There are 4 nested groupings, the coarsest first. Each group lies inside one group of the grouping before and may be the whole of it. The rows also spread widely along 14 directions, which tell nothing about the answers.
Some rows, each with its group in each grouping after it:
[  7   5  -3  10  13 -22  13   1   7  10  -4   0  18  17   0   9   2 -14
 -10   8 -13  -7 -11  -4   2   6   3  19   5  -2  -3  18  -9  -9  20  -2
   3  12] : zili zimi q_614 q_639
[ 11   6  -5  -3  14   0   0  -1  19  -8  -2   4  -1  28 -10   9  12  -2
 -18   3 -22  14  23 -21  -2   2  10   5  -8  27  -4  -6 -10   1   4 -13
 -18  22] : zili zimi q_852 q_451
[  0  -7 -10   2  -3 -12   9   9   2  12  -6  -2   1   7  -1   7   1  -1
  -9  11  -2   1 -11  -9 -11 -12   6  12   7  -3  -5   2   2  -9 -11   1
 -16   1] : faf pep q_955 q_103
[  1   2  28   5  -3  27  -9 -11  -2   5  10  -5   8  -5   3  -5   9   7
  -5  21  -3 -12  10   5  -2 -10 -11   8   9   0 -10 -16   2   0  -6   4
 -13 -13] : faf pep q_955 q_266
[-10  -5 -10   1  -5  -2   6   6  -7  -3  -4   3  -2  -7   3  -3  -6   2
   5  -9   4  -7 -14   0   4 -17   1  -7  -2  -5  -1   2   4  -3  -2  -3
  -7  -1] : dakig Sev q_787 q_525
[-17  -1 -13   8 -14 -16  -6   7 -16  -1  -9  13  -4  -8   0   2 -11 -22
   9 -14  10  -4 -10  -4   2 -15  -1   3  10 -14   2  15  27  -1  -3  -4
 -12  -5] : faf pep q_940 q_254
[ 14 -18   6  -1 -10 -12   0  10  -3  14   4  11   4  -5  -6   3  -3  -9
   5  -3  13 -15  19   7  -2  10  -7   0 -10  -3  10  -3  -1   5  -5   5
  -1  -2] : zili fidip q_730 q_60
[  0  -3  -7  -6  16  -2  -9 -11  17   1   2  -3  -5   3 -10   2   5  10
  -3   1 -13   7 -13  -7  -8  -2  10  -4  -5   3  -3  -3   3  -3  -5  17
   0  -5] : zili fidip q_503 q_856
[-14  -6  -9   2 -10   4 -14   0  -1  15   3  -8  -6 -10  -5  -3  -2   0
   6   2   8  12 -21   0 -18 -13   4  13  24 -21   3   5  19 -11 -18  26
   4 -23] : faf pep q_940 q_850
[ -2   3  -4   7 -14  -8   4   5   4  -5   6   0   1   3   6   2  -1   6
   0  -7  -4  -6  -7 -12  -9  -9   7  -3   0 -13  -3 -11   7  -5  -8   7
  16  -6] : faf foz q_73 q_932
[  1  28  -9   7   6 -24  17  -5   2  -9 -26  -4   3  15   2  10  -8 -14
 -11   0  -9   9   3 -10  -8  -3  -3 -11 -15   9   0  -2 -21   3  20 -18
 -13  15] : zili zimi q_527 q_562
[ -1 -11   2  -3   1  -4  -3  -3   0   8   1   8   0  -1  -2   8   4   6
  -3   0  -4 -10  -9  -7   1 -16  -4  -6   4  -9  -6  -1  12  -1 -13   4
 -19 -10] : zili zimi q_614 q_501
[ 15   0   1   0   4 -30   0  -6   8  17 -11   9   4   2  -9  14  -5 -12
   0   1 -11  -9  -2  -1  -7   8 -13  -5  -8 -14  -2   7  -5   6  10  12
  -7 -11] : zili fidip q_730 q_362
[-13  20  -5  19 -17   1 -12  -1   4  -7   4   8   2   5   0  -4  -4 -13
   3 -17 -16   0   2 -12  -7  -7  14   1   5  -4   3  -5  15 -11  13   9
  17 -10] : faf foz q_360 q_902
[ 15   0  17  -1 -11  -3 -11  -1  -2  -9  18  22   7  -1   4   2  16  -2
  12  -9 -20 -29   9   5  19   1  -4   1  -5  -7  -8   1   4  16   6   5
   7 -12] : dakig Tudi q_585 q_364
[-14   1 -10   4  12  18 -10  -2  13   5  -1   4   6  11 -12 -10   9  -4
 -11  -7 -18   4   0  -2  10 -10  27   8  -2  31   9  -5  -6 -15   7  -1
  -5  12] : zili zimi q_852 q_634
[ 14  -7  11  13  -6 -19   5   2   1  11   6   9   5   2  -2   8  -3  -5
 -10  21   2 -12  19  -5 -20  12   1  -5 -13   5   1 -19   5  -8  -3   7
 -19  -1] : zili fidip q_503 q_547
[ -4 -15  -3   4   4   2  -3   1   1  -1   6   5  -6  -5  -4   0  -4  10
   3   8   2  -3  -8  -5  -5  -1   3  -5  -9   5  -5   0  11 -10 -10   8
 -17  -2] : faf gufin q_582 q_963
[-10  32   4   9  -4   5  11  -9  -2  -7 -14 -15   7   4  12  -4   2  -2
 -12   8  -9   5  -2   3  -7 -20   3  -6   0   7  -1 -20 -18  -4   9 -10
  -7   2] : dakig Tudi q_204 q_245
[ -5  10  -2  13  -6  -5  14  -5  -7   8 -17  -2   5  -5   3   4 -21  -6
   4  -2   0 -10 -18   3  -6 -13 -24 -10   2 -23  -5  16  -5 -11  21   6
 -16 -13] : dakig Tudi q_204 q_201
[  6 -10  15 -11   4  22  -9  -1   1   4  -4  12  12  -2  -8 -10   8  -5
  11 -20  -6 -27  15  14  36   0 -15   7 -10  10   1   4 -14  23  12 -10
  10   4] : faf foz q_73 q_932
[  5 -23   3  -1 -10   3 -12   6   1  10  10  11   0  -1  -5   5  -2  -3
  10 -15  12 -11  10 -10   3   1 -16   8  13 -24  -3   9  27   7 -11  11
   8 -11] : faf pep q_940 q_850
[  1   6 -12   1   5  -2   6   5   7 -12   1  -3  -3  23   0  11   3  -5
  -9  -6  -8  16   4 -23  -5 -12   1   9  13   0  -7  13   4  -4   1 -11
  -9  12] : zili zimi q_852 q_634
[ 16 -19  -2  -1 -18  10  -1  20  12  12  14  14   3  14  -9   1  11   8
   3 -16 -10 -13  17  -5   2  -3   7   8  -3   0   8  -1 -12  -4  -9  14
   6  -6] : zili zimi q_527 q_562
[  3 -16   2   3   9   3  -5  -2  10   0   9  16   3   3  -7  -1   9  11
  -6   6 -16 -18  -4  -8  10  -2  17  -1 -18  19  -8  -9   7  -6  -6   1
 -16   5] : faf pep q_955 q_103
[ 13  -2  15  -9  11   9   1  -5  -1  -4   6  -8   2   0  -1   0  11  10
  -2  18   0   0   4   9  -1   2  -7   7  -6  12  -4  -3 -19   9  -6  -1
 -13   2] : zili zimi q_614 q_639
[ -5  -2 -28   2   8 -29   3   7  12  -5  -2   4  -3  20  -2  13   7  -8
 -10  -6 -13  13 -18 -29  -3  -8  23  16  12  -5 -10  14  21  -6  -6  -4
   3  15] : faf pep q_940 q_850
[ -2   4  -1   9  -6  10   5   1   0   3   2  -9   2  -2   1  -5  -4   6
  -3   9   2   3   2   4 -15  -3   3  -1  -3   6   6 -12 -10 -15   2  10
  -5  -1] : dakig Tudi q_585 q_364
[ -6   9  -3   7  -5  -1 -15   0  -5 -23  12  13  -7   2   0  -2   7 -11
   4  -5 -14   5   8  -9   3  -5  18   2   0  12  -4  -3  19   0   5  -4
  -6   2] : dakig Sev q_787 q_525
[ -2   6  -1   1  17  -3   6 -11   2  -7 -10 -17   1   1   1   5 -11   1
  -1   8   8   9 -14  -6  -7   1 -19   3   4 -12 -11  12   0   3   9  -3
  -1   3] : faf pep q_955 q_266
[-25   8  -9  12 -12  18 -11   3  -4  -4  -7  -1  -3  -8  -3 -18  -7  -5
   4 -16   8   6  11   5  -4  -9  21 -10 -12  23  21 -24   2 -10  -2  -1
   4   3] : faf gufin q_582 q_963
[ -1  -1   0  -2  16  -4  -5  -4   8   2  10  -2  11   8  -2  -1  17  -1
  -5   4 -13  -2 -14   2  11   0  18  19   7   8   0   5  -3  -3   3   4
  14   6] : zili zimi q_614 q_639
[  8 -17   7  -1  18  14 -11  -8  11  -2   9   7   3   4 -12   1  -3   3
   5  -4  -5  -9   9  -9   9  17 -15   4  -9   4  -9  11   9   5  13   6
   3   5] : faf foz q_360 q_902
[  7  -4   3  -2  -2   4  -1   5   5  25  -2  -5  15   6  -6  -3   8 -14
   1  -3  -5  -6   5  14   7   4  -6  25  15  -8   7   8 -14   2  14  11
  17  -3] : dakig Tudi q_204 q_201
[  4 -11   3   6   2   8  -4   2   6   5   3   9   5   5  -8  -2   1  -3
  -2   1  -3 -10  11  -5   5   4   1   8  -5   8  -2  -1   4  -3   2   1
  -6   6] : faf pep q_940 q_850
[  3  12 -10  12   5 -18   4  -5  12 -16   3   1   0  11   3   6  -2   0
  -4  -3 -12   5  -1 -16 -10   9  13  -8 -14   2  -2  -8   5  -7  13   5
  13   8] : dakig Tudi q_204 q_245
[-10  12  -6  15 -12   3  -2   0   5   7  -3  -8   3   1   0  -4  -9  -2
   5  -7  -3   4  -6  -1 -16  -4   2   2   6 -13   7  -2  -1 -14   6  17
  16 -14] : faf gufin q_582 q_963
[  9  -8   8   0  -8   7  12   1   1  14  -8  -3   2  -1   0   8  -8  12
  -1   9   3 -13  -5  -4 -10 -16 -29  -3   4 -22 -12   4  -6  -1  -8   4
 -24 -15] : faf pep q_955 q_266
[-11  10   1   8   6   4  -6  -8  -7  -2  -3 -11   3  -9  -1  -9  -7  -9
   6  12   6   6 -14  13  -6   4   1  11   1   3   2   6  -3  -6  10   8
   3  -2] : faf pep q_940 q_254
[ -1 -22  -5  20 -16  -4  -1  20   2  16  19  17  14   2  -3  -7  -2 -10
   1 -11   7 -23  14   3   2   8  25  11  -5   8  20  -6   9 -23   1  12
  17   5] : zili fidip q_730 q_362

New rows. What belongs after each?
[ -1   2   2   4  -2   2   4  -5  -7  -1  -9  -5  -3  -7   0   4 -14   2
   9   3   8  -4 -14   0  -7  -9 -26  -3   4 -21  -9  17   1   0   4   3
 -15 -13] : faf pep q_955 q_266
[  3   9  -7   7 -28 -15   9  17 -10  -3   4  -2  -1  -1  10   2   1  -6
   6  -4   7   1   2   4 -14  -9   7   3   5 -14   8  -7  -5  -2  -5   5
   9  -8] : dakig Tudi q_204 q_201
[  1 -15  -5  -7  12   8 -10   0  12  11   2   4   4   4 -14  -4   5   0
   1 -13  -2  -2   3   2  10   6   7   6  -5  10  10   1  -3   1   2   8
  11   4] : zili zimi q_852 q_634
[ 15 -19  15 -13  -8  18  -1   6  -1  28  -8  -3   3 -10 -12  -6   3   9
   3  11  10 -12  14  21  -3   0 -19   6 -10   5   6 -12 -25  11 -14  10
 -18 -13] : faf pep q_955 q_103
[ -4   8  -2  21 -20  10  -6   8  -2 -10   6   8   2  -2  -3 -15 -10  -9
  10 -15   8  -6  23   4  -6  11  13  -2 -18  14  17 -14  -4  -8  11   4
  18   3] : faf pep q_940 q_850
[ -9  17  -5   5  18   4   1 -13   3 -11 -10 -19   0   6   0   0  -7  -8
  -7   6   4  24   3  -7 -10   4  -4   2   4   7   0  -2   2  -4  17  -4
  -1  14] : dakig Tudi q_204 q_245
[ -6 -17  -3  -7  14   2 -10  -7  14  19  -4   2   6   0 -11  -1   5   2
  -5  -6  -6  -6 -10  -6   8  -3   4   6   3  -1  -1  -6  13   0  -5  10
  11  -1] : faf foz q_73 q_932
[  4  -7   2  -4  15 -23  -8  -5   0 -14  18   2   1  -2   3   6  12  -5
   3   6   1  -2  -8  -1   5  10  12   8   1  -3  -6   4  17   8  -5   1
  16   6] : zili fidip q_730 q_60
[  5  -8   0  -4   4 -14  10   3  -3  10  -7  -5   4  -2   2   4   3  -2
  -9  13  13   1   7   2  -6   2   1  -1  -7   5   4 -19  -4   3  -7  -4
  -9  10] : dakig Tudi q_204 q_201
[ -9  -2 -12   0  11  -5  15  -3 -10 -21 -14 -10 -10 -10   5  -1 -19   7
   1  -1  27   9  -4  -3  -8  -2  -7 -26 -24   9   3 -11  -1   0   1 -14
 -15  17] : dakig Tudi q_204 q_201
[ 11 -11   5   8   3 -10 -16  -2   9  -3  13  19  -1   7 -10   6   3 -11
  -4  -1  -2  -1  38 -17  -5  26   9  -5 -17  16   5 -22  26   2   5   6
   0  11] : dakig Tudi q_204 q_245
[  5   3   0   6   3 -10   4  -6   7  -9  -1  10   5   3   3   4  -2   2
   3 -11 -12 -16  -3  -5   8   2  -2 -13 -16  -4  -5  -2   0   2  15   1
   6   1] : dakig Tudi q_204 q_245
[  7   5  -1  -5 -11 -22  -1   2  -4  12  -7   1   5  -5   0   4   3 -12
   8  -8   0  -5  -1  11  -2   2  -7   3   3 -17   7   0  -4  14   3  10
  14 -12] : dakig Tudi q_585 q_364
[  4 -17  -4  -5   2   8  -5   4   2   2   0   3  -5  -5 -10  -4  -6   2
   8 -11  13   0  14   3   1  10  -5  -6 -14   7  10  -6   0   4   2   7
   1   4] : dakig Tudi q_204 q_201
[  2  -9   2  -2   7   8  -1  -1  -2   0   1  -6  -3  -3  -5   0  -3   4
   3  11   7   2  -4   2  -4   0 -10  10   1   1  -6   9   0  -1  -3   3
 -13  -1] : faf pep q_955 q_103
[-11 -19  -3  -3   7   9 -18  -8   5  16  -6  13  -3 -10 -14  -3  -1  -1
   1 -11  -2  -7   0  -2   8  -7   0 -10  -4   6   6  -8  21  -3  -3  12
 -16  -7] : dakig Tudi q_204 q_245
[ -9 -16  -6   2  -7   1  -4   5  -1  32  -9   9  10  -4  -8  -1  -3 -12
   4 -15  -2 -17 -11   6  11 -15  -7   8  17 -18   7  12  10  -7   5  13
  -2 -14] : dakig Tudi q_204 q_201
[  4  -7  -9  -5  12 -12   6   3   4  19  -7  -9   3  10  -6  10   6  -8
 -14  20  -5  14  -7  -5 -10  -3   0  21  17   2  -4   9   0  -7  -2   3
 -22   8] : dakig Tudi q_585 q_364
[ -8  -3  10  -5   3  17  -4 -10  -2  -2  -8  -1  -1 -11  -1  -5  -2   9
  -2  -1   5  -9   2   1   5 -14 -11 -15 -11   6  -5 -20   2   7  -8  -6
 -14  -2] : faf foz q_73 q_932
[  5  -6  -2  -4  14  10  -7   0  13  -8   9  -1   0  13  -7  -1  13   0
  -8   0  -6  10  21 -10   4  10  14   9  -5  23   2 -12   1   1   4  -4
   4  22] : dakig Tudi q_204 q_201
[  7 -36  -2  -2   8   7   2  12   6   9  12   3   3   2  -8   0   1   9
  -2   5  15  -9   6  -6   3   8   2  13  -5   7   0   1   9  -6 -13   2
  -4  14] : faf pep q_955 q_266
[ 15  14  13   5  -1  10  12  -4   6  10  -4 -14  13   7   1  -1   1   4
  -3  15 -12  -5   1  12  -9   4 -16   9   0  -6  -4   1 -35  -4  20  11
   1  -7] : dakig Tudi q_204 q_201
[ -2  15   9   3  11  14  -1 -13   4  -6  -2 -16   2   2  -1  -4  -2   5
  -5   8   2  12   8   1 -12   2  -4  -4  -6  12   4 -15 -13  -2   7   2
  -1   3] : zili zimi q_614 q_639
[ 19 -27   1  -8   7   0  15  13  -1  11   5  -9  -2   4  -6   9  -6   6
   0  16  19   2   7   1 -12   7 -23  14   3  -6  -3  17 -10  -1  -9   3
 -20   6] : zili fidip q_503 q_547
[-17  -1  -5   1  -9   3 -15  -4 -10 -27  14   0 -20 -18   6  -2  -5  10
  11  -9  18  10  -3  -7 -15 -16   9 -23  -4  -5   3 -16  29  -2 -23   7
  -5 -13] : zili fidip q_730 q_362
[  4   8   5  11   7  -9   4  -6   0  -4  -5   6   8   3  -2   1  -7 -12
  -1   2  -6 -13   7   3   2   9  -5  -4 -15   8   0   3  -7  -1  22  -5
  -6   7] : zili fidip q_503 q_547
[ -2   4 -22  -5   9 -31  -9  -2  14  16 -18   0  -3   9 -15   8   1 -17
   2  -8 -16  17 -16  -7  -7   7   9  12   5  -7   4  14   2   4   6  14
  11  -4] : faf gufin q_582 q_963
[  7  -4  -9  -9  20   3   7  -1  16   9  -8 -10   8  12  -8  -1   8   3
  -7   0 -11   5  -6   3   8   4   5  13  -3  10   1   4 -23   2  12   1
   9  14] : dakig Tudi q_204 q_201
[-19   8 -11  -1  11 -13   2 -16  -4  -8 -22   0  -2 -15   2  -1 -16   1
   8 -13   4  -8 -35   1   8 -14  -8 -22 -14 -11  -5   6   5   6   7  -4
  -2  -5] : faf pep q_940 q_254
[ -5  35   9   8  -9   0  -8 -17   7  -8 -15  -1   5   0   2  -5  -4  -8
   3 -18 -16  -5   8  -1  -1  -4  -5 -16 -12  -6   2 -22  -9  13  19   0
  23 -11] : faf foz q_73 q_932
[-10   4  -6   0  -1  14  -1  -2  -4   6  -7 -14  -6  -3  -3  -1  -4  -1
  -2   9   4  18  -9   2 -14 -15  -7   7  16  -4   0   5  -2 -11   0   8
 -19  -7] : dakig Tudi q_204 q_201
[ -3 -17  -8   7   0  -1 -12   5   3   8  12   3   1   1  -7   0  -4 -11
   7 -12   9   4   4  -6  -2  11   3  14  14 -12   8  10  26  -9   7  18
  20  -1] : dakig Tudi q_204 q_201
[ 11   6   9   9   0   6   0  -4  22  11   9   9  14  23  -4   6  14   3
 -17   2 -33 -13  11 -15   0  -5  10   6   2   6  -6 -11  -7 -11   8   6
   0  -1] : zili zimi q_852 q_634
[  6 -15  12  -4  -6  20   6   4   2  15  -1   3  16  -8   0 -13   4  10
   8 -16   5 -32   7  22  22  -3  -8  -6 -15   0  10 -15 -23   8   6   4
  18  -4] : dakig Tudi q_204 q_201
[  0   0   6   5   6   9  10  -6   9  11  -2 -11  16   6   4  -1   0   5
  -8  -1  -1  -9   0  -1   3  -3  -7   2   5  -9  -1 -10  -7  -6  11   4
  15   3] : dakig Tudi q_204 q_201
[ -7  11  -7  -5  13  12  -4  -8   1 -11   0 -16  -4  -3  -1  -8   3   5
   7   4  -7  15 -23  12  -1  -5   3   9   4   3  -3  13 -15  -3  12   9
   5  -3] : dakig Tudi q_204 q_201
[  5  -5  -6  -3   3  -9   7   3   0  -2  -2   0  -4   0  -2   3  -1   3
  -2   9  -3   2  -7  -2  -6  -3   2  -1  -8   4  -5  -1  -6  -1  -2   0
 -15   3] : dakig Sev q_787 q_525
